There are 4 nested groupings, the coarsest first. Each group lies inside one group of the grouping before and may be the whole of it. The rows also spread widely along 11 directions, which tell nothing about the answers.
In the rows, 128 means zero.
Some rows, each with its group in each grouping after it:
[ 87 145 148 177 105 137 157 119 153 110 139  95 134 123 116 162 113 159
 109 147]  vize tode k_507 k_893
[ 82 127 144 132 102 164 143 133 134  79 152  47 133 139 124 137 125 165
 144 132]  Dop rezur k_894 k_449
[114  97 149 154  92 136 140 129 136 115 131 121 150 145 119 148 135 137
 143 148]  vize tode k_760 k_637
[110 149 133 129  74 100 154 150 102 148 111 110 185 169 141 134 181 152
 139 154]  vize Roni k_167 k_493
[ 89  95 187 143  93 130  82 168 173  95 135 153 184 145 120 185  77  91
 137 147]  Dop rezur k_894 k_60
[ 79 172 157 154 108 179 141  94 141 111 108  56 103 140  90 113 164 166
 181 104]  Dop rezur k_179 k_422
[121 127 126 109 100  97 127 126  85  95 139 127 127 148 124  92 151 119
 187 179]  vize Roni k_483 k_810
[136  91 150  78  42 128 171 139 153  94 158 136 185 144 160 153 160 188
 101 151]  vize Pofet k_47 k_788
[132 132 210 133 103 128  67 113 159 127 111 123 125 130 112 121  75 122
 156 128]  vize tode k_760 k_163
[123 120 185  80  78 116 113 176 125 124 131 136 214 150 161 139  93  92
  80 101]  Dop Lavib k_673 k_803
[152  88 108 150 118 122 121 118 105 156 123 102 140 153 145 140 155 162
 146 123]  vize Roni k_798 k_337
[162  66  98 108 140 141 122 126  74 136 161 101 136 151 166 111 141 119
 117  72]  Dop Lavib k_673 k_759
[ 86 147 141 164  85 122 121 132 153 113 165 156 131 132 117 125 151 154
 119 133]  vize Roni k_798 k_819
[108 146 104  72 119  99 168 147  66 120 131  74 165 149 167 108 157 128
 133 143]  vize Pofet k_47 k_838
[125 144 131  91  98 112 140 105 143 131 102 138 143 127 140 163 177 148
 164 139]  vize Pofet k_437 k_665
[ 53 200 149 128 106  90 116 175 133 140 136 109 162 141 142 141 132 141
 116 143]  vize Pofet k_47 k_788
[122 188 131  88 158 100 119 110  84 147 119  60 107 122 156  86 119 124
 131 102]  vize Pofet k_47 k_788
[118 150 166  97  93 122 108 143 157 142 130 138 172 131 159 166 121 138
  87  81]  Dop Lavib k_673 k_803
[ 83 174 157  90  85 117 146 107 159  47 153 115 106 113 113 124 137 165
 182 196]  vize Pofet k_47 k_838
[149 105 166  57  92 130 124  93 141  90 133 170 132 114 137 116 130  97
 148 120]  vize tode k_760 k_637
[148 182 148  87 131  78 115 103 138 168 115 140 147 107 172 167 102 121
  81 105]  vize tode k_507 k_893
[ 93 142 148  64  79 158 137 119 156 122 115 134 155 118 153 140 181 165
 121  72]  vize Roni k_798 k_337
[163 146 176  70  56 113 113 103 138 114 139 119 148 153 135 110 147 160
 157 139]  Dop rezur k_894 k_449
[ 74 121 158 141  59 142 134 174 120 114 163 130 195 175 122 110 155 114
 110 115]  Dop rezur k_894 k_449
[118 212 150 138 110  86 141 112 150 134 156 105 142 119 147 160 109 153
  68 123]  Dop rezur k_894 k_60
[178  91 138 185 120  99 124 120 109 185  90  82 167 165 139 181 106 146
 134 160]  vize tode k_507 k_893
[149 124 153  81  65 116 137 121 166 135 167 183 173 120 181 149 148 166
  42  81]  vize Roni k_167 k_493
[ 84 166 162  87  65 150 153 109 166  68 165 171 134 110 118 120 162 126
 116 101]  Dop Lavib k_673 k_759
[106 145 150 168 111 136 153 112  99  86 189  73 105 133 111  56  95 137
 102 139]  vize tode k_507 k_893
[100 119 135 176 131 147  83 145 140 166 128  67 139 157 136 169 125 165
 132  90]  Dop rezur k_894 k_449

New rows. What belongs after each?
[144 130 129  92  65 117 178  82 177  60 160 178 133 108 131 195 169 163
 145 174]  Dop Lavib k_673 k_759
[117 143 152 107  81 123 167 110 168  88 144 183 162 105 133 183 137 107
  96 127]  Dop Lavib k_673 k_759
[131 173 176  81 116 118 124 104 136 121  81 119 149 116 133 154 110  93
 143 110]  Dop Lavib k_673 k_803
[ 74 174 143  93 131 152 148 128 140 116 123  62 151 108 158 166 117 130
  84  68]  Dop rezur k_894 k_449
[106 110 127 137  97 164 121 138 126 111 139  43 124 160 130 143 156 207
 177 129]  Dop Lavib k_673 k_759
[ 98 135 188 104  40 163 158 113 171  36 181 151 135 123 101 101 136 146
 127 135]  Dop Lavib k_673 k_803
[136  99 112  42 115 109 101 119 122 115 165 192 134 125 169 127 157 112
 145 112]  vize tode k_507 k_893
[113  82 133 144 147 118  98 158 101 161 110 148 178 147 145 152 102  55
 119 104]  vize tode k_507 k_893
[110 153 136 138  94 100 156  98 156  60 193 169 106 106 116 141 128 147
 136 192]  vize tode k_760 k_163
[121 152 177  97 102 127  74 123 165 169  86  96 141 137 145 156 135 172
 150  99]  vize Pofet k_437 k_665
[ 67 133 167 165 114 141  92 181 105 159 108  75 174 162 126 106 111 114
 122  95]  vize Roni k_798 k_337
[115 182 174 113  93 115 129 103 124  90 172 100 107 121 120  68 101 145
 119 147]  vize tode k_507 k_893
[107 151 166 108  80 105 140 125 148  75 169 198 164 126 120 131 123  80
 116 150]  Dop rezur k_179 k_422
[126 154 145  68 108  98 131 116 146  87 168 182 153 110 155 152 118  98
 103 128]  Dop rezur k_179 k_422
[118 174 157 127 122 116 138 114 130 171 104 106 156 120 150 145 112 118
  72  82]  vize tode k_507 k_893
[ 91  88 136 118 103 155 128 131 125  68 163 148 128 125 121 100 137 109
 145 124]  vize Roni k_798 k_819
[111 133 139  48  95 115 110 114 146  84 175 182 118 113 149 118 153 130
 154 129]  vize tode k_760 k_637
[ 87 120 124 126 127 125 120 162 134 121 127 104 172 147 150 198 129 136
 146 140]  Dop rezur k_179 k_422
[166 129 115 114 156 103 120  94  73 131 118  85 118 149 136 115 124 104
 180 140]  Dop rezur k_179 k_422
[ 65 160 148 148  62 120 161 150 170 118 130 135 170 140 121 176 170 177
 126 162]  vize Pofet k_47 k_788
[108 188 180  34  90 125 169 104 111  76  83  63 143 115 131  97 128 121
 167 153]  vize Pofet k_47 k_788
[ 87 117  96 158 123 162 173 124 135 107 153 100 131 126 137 176 162 162
 107  96]  Dop Lavib k_673 k_803
[112 133 164  57  41 108 126 151 170 106 188 189 189 131 173 147 142 167
  70 127]  vize tode k_507 k_893
[119 145 135 104 132 122 144 139  68 111 161  81 153 147 150  77 110  92
  96 101]  Dop rezur k_179 k_422
[173 100 138  95  82 111 144 120  81 103 185 107 143 150 154  58 128 154
 107 135]  vize Roni k_798 k_337
[ 96 109 141 151  96 155 145 129 128  52 178  90 115 138 107 115 120 152
 156 157]  Dop Lavib k_673 k_803
[152 131 153  34  92 116 158 100 129  98 110 118 156 115 165 151 133 139
 139 142]  vize tode k_760 k_163
[ 88 182 131  43 127 129 135  93 125  82 136 122  96  97 137  95 161 121
 165 107]  vize Pofet k_437 k_665
[107 164 181  55 111 114 116 132 114  88 122 146 168 126 136 108 101  49
 138 122]  Dop rezur k_179 k_422
[147  96 150 106  77 125 164 108 130  79 133 139 171 142 123 154 134 103
 148 165]  Dop rezur k_894 k_449
[ 84  80  97 114 106 130 154 163  94  91 180 157 161 149 142 104 171 103
 129 133]  vize Pofet k_47 k_788
[ 74 126 144 121 102 138 144 172 132  94 185  98 181 133 159 150  99 126
  55 105]  Dop rezur k_894 k_449
[ 49 123 121 136  91 166 168 145 147  42 179 115 132 125 115 152 155 155
 146 147]  Dop Lavib k_673 k_803
[ 70 160 155 148 125  92  69 175 135 157 122 128 157 147 135 160 107 114
 149 145]  vize tode k_760 k_637
[156 134 185 111  98 125  99  92 164 161  99 151 141 124 133 135 125 123
 116  85]  vize Pofet k_437 k_665
[127 147 189  49  75 143 136  95 121  94  81 140 148 122 117  79 147  87
 168 110]  vize Roni k_798 k_819
[133 124 141 120 106 164 129  75 151 120 147  94  92 119 131 118 144 189
 128  90]  vize tode k_507 k_893
[ 96 147 149 129 144 142 103 131 161 155 138 117 138  95 167 161  94 139
  45  40]  vize Roni k_798 k_337
[ 91  95 123 124 106 150 153 142 163  95 162 122 153 116 160 196 131 174
  97 126]  vize tode k_760 k_163
[111 149 178 124  30  98 133 178 137 123 142 126 209 179 134 148 144 164
 124 172]  Dop Lavib k_673 k_803
[ 97 127 132 121 109  99 152 162 124 112 141 138 188 127 164 173 115 111
  80 144]  vize Roni k_167 k_493
[ 67 121 130  54 119 136 140 137 153  78 128 196 159  86 161 179 136  76
 106  95]  vize Roni k_483 k_810
[ 67 198 125  96 106 123 118 124 149 127 150 131 130 131 137 140 184 151
 137  91]  Dop rezur k_894 k_60
[121 155 133 123 120 151 156  78 147 157  94 116 123 109 143 148 169 148
  99  55]  vize Roni k_167 k_493
[144  86 119 145 106 129 131 146 115 133 162 100 160 154 158 158 130 157
 100 113]  Dop Lavib k_673 k_759
[ 73 160 161  98 119 142  97 132 176  91 130 105 131 117 134 181 113 152
 159 128]  Dop rezur k_179 k_422
[114 109 136  91 109 101 148 156  97  87 170 141 172 131 159 119 104  85
 103 152]  vize tode k_760 k_637
[140 153 189 140  75  95 119 108 139 161  93 186 170 146 106 127 134  80
 134 136]  vize tode k_507 k_893
[ 76 183 145 137 147 126 125 133 130 163 104 105 145 113 145 154 116 108
  91  72]  vize tode k_760 k_163
[158 150 121 138 118 104 139  89 145 118 163 118 110 114 147 168 124 169
 107 130]  Dop Lavib k_673 k_759
[ 76 165 140 132 119 122 155 145 115 161  71  96 177 138 136 158 153 107
 122 110]  vize Pofet k_47 k_788
[ 78 130 120 143  83 110 143 188 127  96 221 155 179 149 153 138 134 140
  64 129]  Dop Lavib k_673 k_803
[129 171 143 128  99 115 130 127 122 163 159 105 154 152 154 117 147 166
  74  81]  Dop rezur k_179 k_422
[114 123 181 117  79 116  68 162 125 137 130 105 154 163 136 101 113 155
 147 130]  vize Roni k_483 k_810
[170  98 123  85 114 133 132  80 136 144 109 148 130 120 160 150 166 142
 126  82]  vize Roni k_167 k_493
[ 71 144 150 180  87 149 120 163 146 159 101  99 171 167 112 172 165 157
 147 110]  Dop Lavib k_673 k_803
[115 221 172 126 113 103 113  85 144 135  99  69  90 111 122 117 114 174
 146 134]  vize Roni k_483 k_810
[ 83 123 126 108 109 119  85 160 131 113 188 136 127 141 150 117 141 157
 143 126]  vize tode k_760 k_637
[ 94 129 131 151 116 110 134 114 182  99 141 176 127 102 124 203 130 131
 136 165]  vize Pofet k_47 k_788
[ 76 184 130 139 135 127 145 119 142 151 151 141 135 101 150 139 129 117
  44  59]  vize tode k_507 k_893
[134 106 136 192  93 110  95 146 131 175 122  96 146 171 134 154 143 197
 138 142]  vize Roni k_483 k_810
[ 65  73 123 155  67 141 123 179 138  89 199 178 159 154 129 121 166 149
 115 136]  vize Roni k_483 k_810
[ 89 208 162 122 127 131 107  96 144 123 108  63  91 106 121 118 121 170
 160 117]  vize Roni k_798 k_337
[107 144 176  74  86 108  97 158 134  83 129  96 163 143 140 152 100 136
 175 178]  Dop Lavib k_673 k_759
[105 114 166 116 122 118 113 164 112 115 136 128 183 125 152 125  70  72
  79 110]  vize Roni k_798 k_337
[118 113 188 133  52 135 124 149 173 131 156 142 180 140 143 148 116 167
  71 115]  vize tode k_760 k_637
[144  86 144  79  79 133 119 104 149  92 140 175 136 130 140 134 160 140
 160 134]  vize Roni k_167 k_493
[112  93 146 158  79 130 152 123 134 115 141 192 167 143 109 133 150  90
 123 140]  vize tode k_507 k_893
[144  95  89 108 108 117 187 118  86  63 202 132 139 133 150 121 148 121
 112 150]  Dop Lavib k_673 k_759
[100  96 118 178 111 122  82 145 160 156 148 186 153 160 122 186 165 124
 148 112]  Dop rezur k_894 k_60
[149 136  93  69 127 150 147  60 137 117 148 122  91 116 156 144 197 180
 149  75]  Dop rezur k_179 k_422
[ 57 209 159 143  81 112 147 134 172 130 125 116 153 123 127 179 143 175
 112 151]  vize tode k_507 k_893
[138 147 161  74  86 119 184  96 105  68 111  97 150 116 128 108 123 116
 145 167]  vize Roni k_798 k_337
[108 162 138 101 116 137 138  91 135 147  89 151 130 115 134 130 180 107
 132  71]  vize Roni k_167 k_493
[ 90 166 129  95 142 118  92 108 158 103 155 111  83 103 145 139 126 167
 158 128]  vize Pofet k_47 k_838
[108 107 140 142  75 118 132 132 195 105 174 181 150 120 143 207 139 178
 109 158]  vize tode k_760 k_637
[ 72 146 115  83 107 122 174 125 138  56 165 142 139 102 144 162 141 129
 127 165]  vize tode k_507 k_893
[142 102 143 148 125 134  82  91 141 115 121 118  89 130 110 129 126 151
 195 141]  vize Roni k_798 k_819
[122 125 164 123 100 146 121 130 122 151 134 108 152 141 145 103 128 139
  92  72]  vize tode k_760 k_163
[168  92 127  64  98 134 146  85 130  76 195 162 127 117 157 111 137 117
  98  96]  Dop rezur k_894 k_449
[137 136 123 166 110 116 213 103 127 121 153 120 175 121 146 177 120 113
  27 106]  Dop rezur k_894 k_60
[176 149 179  79 107  93  91 120 100 141 128  82 145 138 163  80  82 138
 106 115]  vize Roni k_798 k_819
[134 155 174 114  90 134 133 100 158  90 160 100 126 124 132 133 108 169
 113 130]  Dop rezur k_179 k_422
[128 120 192 163  73 134 101 116 162 129 108 142 158 156  91 145 123 108
 163 138]  Dop rezur k_894 k_449
[ 83 150 164 160  43 132 182 116 173  74 164 178 153 122 103 135 161 147
  98 157]  vize Roni k_167 k_493
[ 80 116 137 147 129 103  42 185 129 136 147 124 143 154 141 146 105 138
 167 151]  vize Roni k_798 k_819
[117  93 131 171  98 147 159 129 155 126 149 129 158 123 147 173 128 159
  58  99]  vize Roni k_798 k_819
[144 111 151  96 130 129 105 105 119 116 111  90 119 129 135 120 110 127
 164 127]  vize Pofet k_437 k_665
[159 135 173  27  61 131 194  85 124  80 110 119 167 114 151 121 140 130
 122 138]  vize tode k_760 k_163
[144 148 143 124 125  93 137  89 122 106 108 108 116 122 117 142 117 120
 177 184]  vize Pofet k_437 k_665
[136 109 113  98  94 158 190  99 116 103 165 101 151 130 156 129 169 148
  81  78]  Dop rezur k_894 k_449
[126 178 128 130 116 103 150 121 102 128 192  76 123 120 166  84 110 175
  44  99]  vize Roni k_798 k_337
